There are 5 ways to turn a row about zero (a turn may also mirror it). The second row of each pair is the first, turned, with some noise. The first 50 pairs use one turn. New pairs use 3 turns, one after the other, and a turn may come again.
(in the rows, 128 means zero)
Known pairs, each followed by its turns in order:
[124 152  86 168 136  94 121 126  82]
[104 159 150 182 124 132  83 118 152] -> Q_686

[125 151 174  99 101 162  97 174 150]
[153 159 137 121 100 107 106 144  56] -> Q_494

[ 81 167 141 131 122 110 174 159 162]
[156 127  79 166 168 132 118 162 158] -> Q_881

[100 167 100 111  94  79 177 124 122]
[177 114 126 154 138  99 120 202 125] -> Q_881

[170  86 148  80 117 169 116  89 157]
[159  76 112 137  93 180 135  81  96] -> Q_873

[149 149  96 115  94 135  90 154 121]
[151 170 125 158 130 162 139 139 104] -> Q_494

[179  82 102 135 149 165  87 144 143]
[ 84 125 107 118 136 125 153  70  77] -> Q_686

[166 163 108  84  87  90 134 130 124]
[162 152 141  92  88 144  94  91 150] -> Q_686

[108 127 108 156  83  86 152  88  85]
[159 130 109 119 142 130 196 110 178] -> Q_494

[132  95 133  85 117 102 143 134 154]
[142 111 132  89  97  94 147 121 133] -> Q_686

[143 138 119  89 174 176 174 132  99]
[ 97  68 142 183 103 127 130 140 112] -> Q_494

[146 107 125 110 147  77 123 149 119]
[109 137 111 153 172 118 108 103 112] -> Q_208

[169 135 113 116 174  95 143  99  79]
[110  83 168 147 102 105 173 140 115] -> Q_881

[111 144  99 143 152 177 108 107 124]
[ 84 122  97  80 129 112 136 133 138] -> Q_881

[106 105 156 171 102 137 129  94 167]
[125 158 129  91 116  90 114  76 155] -> Q_494

[153 170  93 126  93  82  89  90 159]
[ 65  93  78 127  91 143 145 104 101] -> Q_208

[152 163 100  85 109 167 142 129  93]
[115 144  92 130 127 141 184 137  71] -> Q_873

[155 106 141 171 110 145 138 141 102]
[ 96 156 151 131 145  99 169 127 129] -> Q_494

[170  97 157 130 120 113 115 166 132]
[ 91 173 143 123 150 101 100 126 115] -> Q_208

[ 84 153 169 149 162  86 127 144 163]
[146 110 103 165 113  47 120 132 135] -> Q_208

[174 162  95  82  89 127 163 107  77]
[115 135  49 104 145 148 171 145  83] -> Q_873

[160 155 171 152 136 113 173  97 112]
[140 129 106 145 132 166 157 133 195] -> Q_686

[125 165 160 117  96 102 167 101 168]
[184  97 118 103 130 137 116 136 183] -> Q_686

[144 126 177  88 108 173 155 169 156]
[124 121 124 151 109  68 105 127  60] -> Q_494

[128  76 103 173 144  77  89 128 175]
[143 111 157  69 103  99  76 103 174] -> Q_873

[118  98 148 119  85  90 109 164  78]
[171 175  97 121 157 132 146 108 179] -> Q_873

[116 151 124 105 134 122  92 131  95]
[154 123  95 114 116 139  99 109 109] -> Q_208

[ 93 113 174 147 116 130  88 122 158]
[142 136  77 125 101 160 100  91 121] -> Q_881

[155 115 150  92 102  93 122 132 118]
[ 96 134 145 146 124 135  98  92  98] -> Q_208

[116  91 124 155 174 176 151 152 103]
[137 178 142 170 108 104  91 115  90] -> Q_873

[162  88 100  90 136 115 105 119 116]
[123 145 137 128  86 104 152  78 102] -> Q_686

[140 180 136 177 145 115 117 146  89]
[140 131 195 112 138 143 161 160 136] -> Q_494

[153  85  83 132 169 145 135 121  94]
[137 158 117 128 191 175 134 137 150] -> Q_208

[112 169 164 132 180 159 143 146 158]
[162 126 126 110 112  71 133 112 182] -> Q_208

[167 166 129 159 137 118 153 134 135]
[112 151 117 127 126 107 181 103 134] -> Q_208

[111 157 108  77  93 178  85 158  84]
[154 159 114 166  61 162 156 161  83] -> Q_494

[179  86  82 107 164 157 148  98  96]
[126 158 130 122 179 204 139 117 168] -> Q_208

[118 176  84 129  84 130 117 166  78]
[ 94 188 110 104 138 120 189 139 134] -> Q_873

[112  85  88  81 118 150 119 101  88]
[162 158 122  97 144 170 134  99  76] -> Q_873

[ 77 176 140 162 163 111 135 130  86]
[ 99 159 157 151 190  95 121 160 130] -> Q_873

[147 172 162 101  88  95 124 153 122]
[186  84 149 136 151 149 113 125 125] -> Q_881

[166  77  80 149  96 128 138 139 149]
[ 99 135 113 102 151  76 124  66 135] -> Q_686

[155 143 169  92  95 103  83  99 102]
[143  83  96 128 173 142 174  91 149] -> Q_873

[141 176 173 107 156 173  87 121 159]
[102  78 112  89 136 170 115  96 176] -> Q_881

[ 92  95 152  78 105 139 118 132 134]
[136 136 125 143 114 109  66 102 147] -> Q_881

[ 99 155 100 177 123  92 108 177 127]
[180 147  83 117 160 113 177 130 119] -> Q_881

[ 96 155 159 171  83 149 107  83 172]
[131 128  66  94 120 188  87 146 104] -> Q_881

[134 139  80 109  96 170 121 128  91]
[137 153 115 188  98 159 165 131 121] -> Q_494

[131 131 172 140 138 167 148 163 124]
[101 131 105  96 152 161 147 167 132] -> Q_686

[125 131 177 172 162 117  85 152 175]
[ 87  49 145 135 152 164 136 131 121] -> Q_686

New pairs, each followed by its turns in order:
[116 165 141 130  84 161 124 115 172]
[143 126 113 155  91 120 182 106 164] -> Q_686 Q_686 Q_494

[ 88 102 171 125  97 134 107 160 141]
[131  89 122 141 196 130 121 105 135] -> Q_873 Q_494 Q_873

[ 93 172 132 154 160 140 144  78  78]
[134 162  76 137 188 116 133 102  90] -> Q_873 Q_686 Q_881

[153 125 136  89 152 122 132 128 178]
[128 127 127 170 107 165 142 103 103] -> Q_686 Q_873 Q_494

[153 146 110  84 125 162 121  84 164]
[139 169 105 160 154 172 104 102 114] -> Q_873 Q_873 Q_686

[172  80 103 115 156 100 166 120 131]
[122 187 140 110  96 100  87 117 129] -> Q_208 Q_686 Q_873

[144 163  97 170 180 180 137 165 160]
[106  61  97 116 107  94 176  84 151] -> Q_881 Q_208 Q_686

[ 99 121 135 119  83  98 100 143  77]
[141 112 151  98 158 129 162 110  70] -> Q_494 Q_873 Q_208

[166 156  97 124 159 125 141 154 149]
[165 152 103 168 128  96 129 142 133] -> Q_494 Q_881 Q_686

[121 126  88 134 129 153 100 112 144]
[142 108 130  97 148 152 103 113 140] -> Q_494 Q_881 Q_208

[102  80  89 174 151 122 144  76 135]
[125 162 125  77 143 112  82 107 176] -> Q_686 Q_686 Q_494

[177 117 168 119 126 131 113 104 136]
[124 149  86 163 124  91 132 110 137] -> Q_494 Q_494 Q_494

[ 82 106 178 132 170 128 176 177 141]
[ 97 100  90 141  81 117 192 152 173] -> Q_686 Q_873 Q_873

[162 157 166  90 140 138 154  86 108]
[114 122 124 168  76 173 132 112 147] -> Q_208 Q_494 Q_208

[142 136 160  78 117 162 160 139 174]
[124 155  58 112 119 134 159 133  94] -> Q_686 Q_873 Q_873

[179  95 104 167 138 171 106  98 126]
[ 81 117 160 162 157 141  85  96 147] -> Q_208 Q_208 Q_208

[131 121 164  94  90 145 150 135 128]
[144 126 142  92 130 102 153 144  86] -> Q_494 Q_873 Q_873

[150 169 128 138 176 110 137 148 116]
[118 106  91 145 142 107 175 116 107] -> Q_208 Q_494 Q_686

[107 165 111  80 171 129 170  83 105]
[124  83 182 137 145 192 127 125  93] -> Q_873 Q_208 Q_494

[148  92 167 129  90 121 113 152 122]
[143 142  89 117  74 135 143 145 134] -> Q_686 Q_686 Q_873

[128 169 170 103 108 103 141 156 123]
[109 122 130 152 131 197 132 139 120] -> Q_208 Q_686 Q_881

[161 146  77 175 143  91 117 163 128]
[121 137 113 137 154 117  84 112 205] -> Q_494 Q_873 Q_873

[128 165 125 103 167 153 172 138 101]
[151  99 117 105  94  79 127 148 125] -> Q_873 Q_686 Q_208

[127  97 156 110  89 167 154 173  92]
[134 122 127 166 151  92 194 111 104] -> Q_208 Q_881 Q_686

[ 78 107 166 130 122 141 139 142  94]
[142  95 137 186 152 139 137 109 152] -> Q_873 Q_494 Q_873

[139 151 131 124  93 113  85  90 137]
[104 135 122 122 105 102 172  93 158] -> Q_494 Q_494 Q_494

[137 141  79  80 179  90 126 153 117]
[ 99 118 177 111  60 119 115 133  90] -> Q_208 Q_208 Q_873

[ 88 132  83 106 173 126 141 117 130]
[158  83 156 156 134 161 146 156 121] -> Q_686 Q_686 Q_686

[146  91 170 179  93 174  77  96 131]
[143 193  62 131 149 125 107 158  86] -> Q_686 Q_873 Q_208

[104  83 138 166  86 159 153 161 176]
[140 149 190  88 167  76 120 123 158] -> Q_686 Q_686 Q_686

[151 110 124 172 158 168 138 127 128]
[ 88 137 132 129 140 170 123 170 122] -> Q_881 Q_873 Q_686

[119 120 102 165  78 149  91  83 172]
[132 129 161 152 108 140 192 188 121] -> Q_686 Q_686 Q_208

[129  83 106 153 166 106  90 111 132]
[122 122  92 137 103 101 183 100 119] -> Q_873 Q_873 Q_686

[144 154 127 120 128 148 135  93 113]
[127 121 126 109 148 159 103 149 130] -> Q_494 Q_494 Q_873

[ 80  94 155 105 156 161 117  83 176]
[ 88 130 101 176 182 105  97 155 161] -> Q_686 Q_881 Q_873

[127 131 160 146 159 103 157  93 115]
[135  82 146 163 123 156 115 119 145] -> Q_686 Q_494 Q_686

[155 164 137 173  90  92 167 147 155]
[124 122  68  91  89 168  85 153 117] -> Q_686 Q_494 Q_208

[116 140 148 141 164  77 107 107 164]
[136  75 111 118 179 127 126  97 149] -> Q_881 Q_881 Q_881

[158  84 121 161 110  82 120 141 121]
[112 157  90 116 134  83 158 156 130] -> Q_881 Q_873 Q_881

[152 129 128 136 175 124  97  77  94]
[110 168 181 155 123 161 111 114 152] -> Q_873 Q_208 Q_494

[156 113 140  78 161 114  77 167  95]
[127  90  81 130  84 138  67 137 123] -> Q_881 Q_686 Q_873

[163  96 169 133 111 154 130 152 119]
[ 97 131  80 122 132 104 105  93 114] -> Q_494 Q_208 Q_873

[123 174 162 142 169 133 132 157  98]
[131  89 135 132 192 157 106 139 124] -> Q_208 Q_873 Q_208

[104  83  77 103  93 105 130 109 138]
[118 140  83 126 138 142 178 117  80] -> Q_873 Q_686 Q_873

[106 162 114 149 135 112 141 114 110]
[140 131 129 102  91 113 135 148 155] -> Q_494 Q_881 Q_208

[ 91 121 138 174  87 144 146  90  84]
[109 186 129 138 123  74 126  77 118] -> Q_873 Q_686 Q_873

[ 82 151 123 102 153 134 176  90 102]
[ 77  94  78 102 135 110 141 158 114] -> Q_881 Q_881 Q_873

[112 175 176  94 134  84 116 106 154]
[109 109 199 150 146 141 157  95  93] -> Q_494 Q_208 Q_873

[ 90 159 157 170 138 126 105 106  92]
[134 142 101 170 136 121 121 107 190] -> Q_873 Q_881 Q_494

[106 148 167 157  80 127  87  80 156]
[185 174 160 133 135 142  83 111  79] -> Q_208 Q_208 Q_208

[105  96 179 162  84  93 144 179 115]
[158 127 162  89 127 129 103  51  85] -> Q_873 Q_686 Q_873

[ 87 178 129 114  83 141 108 176  99]
[170 187 128 170 145 103 168 101 134] -> Q_494 Q_494 Q_208

[129 167 162 160 132 104 160 133 173]
[144 131 106 167  94  89 116  84 140] -> Q_873 Q_686 Q_881

